There are 4 ways to turn a row about zero (a turn may also mirror it). The second row of each pair is the first, turned, with some noise. The first 36 pairs use one turn. New pairs use 2 turns, one after the other, and a turn may come again.
(in the rows, 128 means zero)
Known pairs, each followed by its turns in order:
[130  92 141 110 127 160 116 142]
[113 112 110 120 140 126 121  81] : (0)

[120 169 121 131 146  48 129  88]
[189 112 130 143 118  81  98 183] : (2)

[122 123 128 123  55 125  94 142]
[143 155 151  84 152 144  81 123] : (1)

[142 108 110 127 141 102 145 143]
[104 126 139 139 126 107 143 154] : (2)

[132 123 152 114 145 151  97 106]
[ 88 134 113 119 130 161 146 128] : (1)

[116 161 129 121 191 112 208 144]
[ 94  74 145 139  76 132  79 180] : (2)

[150 145 133  82 126 135 134 118]
[148 111 146  97 120 148 148 141] : (2)

[148 136 128  63 161 171 129  91]
[163 178 132 105  89  76 150 126] : (3)

[130 136 135  92 127  71 120 152]
[111 165 117 108 131 167  91 119] : (3)

[123 112 154 102 105  84 109 142]
[122  75 148 148 137 117  99 131] : (0)

[ 86 113 101 147 126 123 107 125]
[129 134 136 170 144 108 119 100] : (2)

[122 120 132 117 109 125 127  73]
[103 128 161 122 133  94 151 130] : (0)

[142 172 161 130 150 124 158 113]
[ 98 126 112 173 153  98 136 114] : (1)

[115 112 136 117 114 147 110 175]
[144 124 118 106 177 136 131 112] : (3)

[126 132 115 175 118 130 118 155]
[145 104 119  96 134 100 112 149] : (1)

[128 127 127 153  99 100 155 100]
[ 94 115 149 165 113 133 115 115] : (3)

[101 122 117 132 100 162 136 123]
[155 129 109 132 142 157 106 147] : (1)

[148 139 143 147 143 132 208  98]
[ 80 167 115  99  76 128 126 161] : (0)

[125 114 119 159 115 134 130 191]
[168 117 139  87 140  99 135 161] : (1)

[ 82 128  80 162 150 138 135 113]
[149  85 100 158  93 150 158 123] : (3)

[104 164 114  98 120 124 158 128]
[140 133 103 135 106 116  95  94] : (3)

[105  93 126 130 161  97 120 130]
[139 128 139 117 113 182 146 133] : (3)

[103 112 130 111 121 185  93  91]
[112 139  94 116 135 195 120 149] : (1)

[ 90  96 150 126 171 179 127 171]
[ 83 105 107 173 121 181 134 104] : (2)

[123  73  81 126 132 108 102 125]
[130 152 118 155 133 178 174 128] : (3)

[117 124 199 139 122 135 148 113]
[136 135  77 118  74 142 127 120] : (2)

[127  57 142 158 114 196  97 106]
[106 208 116 147 131 174 148  75] : (2)

[136 120 134 123 149 129 104 128]
[141 120 129 106 147 126 116 119] : (0)

[143  74 145 127 109 159 152 122]
[ 93 169 127 113  96 147 159 111] : (2)

[142 160 138 108 128 130 119 150]
[111 162 129 125 140 103 131 134] : (1)

[114 138 138 100 123 115 113 143]
[143  87 136 132 126 133 128 129] : (0)

[134 160 118 137 113  76 185 112]
[144 115 147 181 123  84  97  90] : (1)

[154 161 109 142 133 137 131 184]
[158 133  72 143 132 163 126 148] : (0)

[100 145  83 135  78 140 111  95]
[134 150 154 176 142 112 187 129] : (0)

[151 145 111 137  77 121 195 148]
[124 126 132 195 149 105  72 110] : (3)

[128 109 145 130 145 184  60 125]
[139 130 125  96 188 139 140  71] : (0)

New pairs. What belongs after each?
[115 137 147 127 159 143 109  48]
[ 74  89 145 180  94 125 131 140] : (3) (0)

[ 87 157 130 144 128 142 162 153]
[127 136 130 127 166  78 107 111] : (3) (0)

[119 101 135 123 116 155 120 142]
[144 153 143 144 113 134 114 124] : (0) (2)

[117 157 105 159  88 159 188 208]
[143  94 225 129 109  90 129  75] : (2) (0)

[129 147 134 141  66 208 203 132]
[ 83 154 130  84  95  97 165  39] : (2) (3)

[161  99 147 111  94 170 120 173]
[118 131 136 112  59 113 167 104] : (2) (0)

[190 110 125 124 191 118  97 131]
[165 130  97 112 174 108  67 130] : (3) (3)

[134  84 131 116 133 141 113 166]
[155 157 142 125 133 102  93 119] : (1) (3)

[116 164 118 127 141 164  96 119]
[142 146 132 123 106 117 105 177] : (1) (1)

[125 193 108 132 141 146 120 168]
[126 139 172 118  98  76 106 149] : (1) (1)

[100 130 132 180  98 113 178 124]
[132 110  89 116 138 125  84  76] : (0) (2)

[110 143 100 171 105 122  97 110]
[132  99 143 116 120 112  94 171] : (0) (3)

[129  86  65 127 208 130 143 157]
[ 78 127 144  63  99  57 159 106] : (1) (2)

[ 75 114 134  93 161 144 142  91]
[ 93 153 171 125 114 105 111  79] : (0) (3)

[102  78 132 123 133 138 157 126]
[154 119  98 115 158 127 163 115] : (1) (1)

[158 127 131 183 129  95 134 208]
[206 125 161 154  83 122 106 103] : (2) (0)

[109 127 100 116 106 151 125 178]
[119  93 138 159 119 170 140 126] : (2) (1)

[149 115 131 128 146 124 149 120]
[115 122 121 129 143 154 120 142] : (3) (0)

[134 122 143 169 122 118 151 129]
[125 134 134 112 134  94  91 117] : (1) (0)

[208 133 110 128 108 118 159 139]
[143  53 126 128  82 146 129 122] : (2) (0)

[114 161 107 151 112 123 127 208]
[144 142 138 214 118 122 148 148] : (2) (2)

[155 111 115 120 145  80  70 124]
[ 86  84 171 143 112 124 161 119] : (1) (0)

[121 118 102 184 145 113 116 112]
[ 77 140 115 123 143  85 124 127] : (0) (1)

[ 93 189 189 126 163 198 115  65]
[ 77 111 154 220 159 134  65  87] : (1) (2)

[128 126  92 141 107 165 163 129]
[116 103 180 112 133 142 146 125] : (2) (0)

[180 151 195 130  92 165 108 118]
[162  66 172 112  94 139  85 141] : (3) (0)

[127 131 136 106 139 136 112 113]
[138 108 116 128 121 117 128 113] : (1) (3)

[164 132 149  90 131 138 132 134]
[138 114 121 135  84 109 100 126] : (1) (3)

[183 111 105 157 121  85 129 131]
[170  95 126 131  91 162 106 155] : (2) (0)

[147 111 160 121 125 154 113  62]
[132 152 173 155 114 170  97  96] : (1) (2)

[106 167 149  96  92 162 177 145]
[155  91 139 177 149 115 142  72] : (0) (3)

[109 151 128 134 166 117 150 140]
[107 106  99 143 149 129 152 126] : (0) (0)

[110 167  98  95 122 106 156  99]
[120 124 155 156 166 140  81 109] : (0) (3)

[176 116  93  93 149 119 113 129]
[153 130  99 138 118 168 151 170] : (3) (0)

[131 105 176 152 116 178 127 154]
[149 128  83  86  87 116 113 105] : (1) (0)

[122 135 112 145 111 156 160  79]
[133 113  85  88  94 135 119 125] : (1) (1)

[156  98 148 208 183  94 135 162]
[ 56 185 102  69 112 117 114 162] : (0) (1)

[145 143 149 171 120 131 114 124]
[141 118 171 123 123 135 142 158] : (3) (1)

[147 125  58 115 130 104 122 113]
[167 147 136  83 143  95 140  98] : (1) (2)

[ 79  48 128 150 125  90 120 138]
[140 149 200 100 181 100 147 120] : (1) (3)

[131 133 208 143 146 116 130 169]
[190 144 114 113  72 140 107 150] : (2) (1)

[124 135 157 129 120 135 173 130]
[107 149 121 142 131 134 104 163] : (1) (2)

[193 159 129 155 105  93  48 136]
[205 116  77  76  95 106 112 150] : (2) (0)

[ 77 132 123 138 139 171 126 125]
[158 139 118  90 124 109 145 166] : (1) (1)

[113 134 129  78  99 107 120 161]
[ 98 133 127 123  98  84  92 123] : (2) (0)

[ 90 158  85 123 144 137 144 136]
[145 133 106 173 158 150 111 143] : (1) (0)

[ 64 158 125  57 162 130 136 133]
[123 119 205 153 175 122 176 141] : (2) (3)

[145 118 127 148 141  61 128  97]
[154 114 101 160 138 151  95 174] : (2) (0)

[ 74 145 134 131  67 154  84 142]
[134 109 131 171  58 177 138 119] : (3) (1)

[145 148 121 111 122 132 136  90]
[128 119 157 159 127 136 132 156] : (3) (0)

[134 128 207 164  99 135 119 127]
[128 106 112 178 122 194 115  90] : (0) (2)

[160 125 117  51 126 191  54  95]
[134 191  63 183 126 127  74 184] : (1) (1)

[186 141 195 105 123 164  89 111]
[108 133 102 211  87 144 127 172] : (1) (1)

[110 171 136 140 117 105 208 136]
[166 192  95 140 174 122 150 112] : (3) (2)

[141  83 132 208 164 174 142 127]
[163  96 127 153 163 132  56  71] : (2) (2)

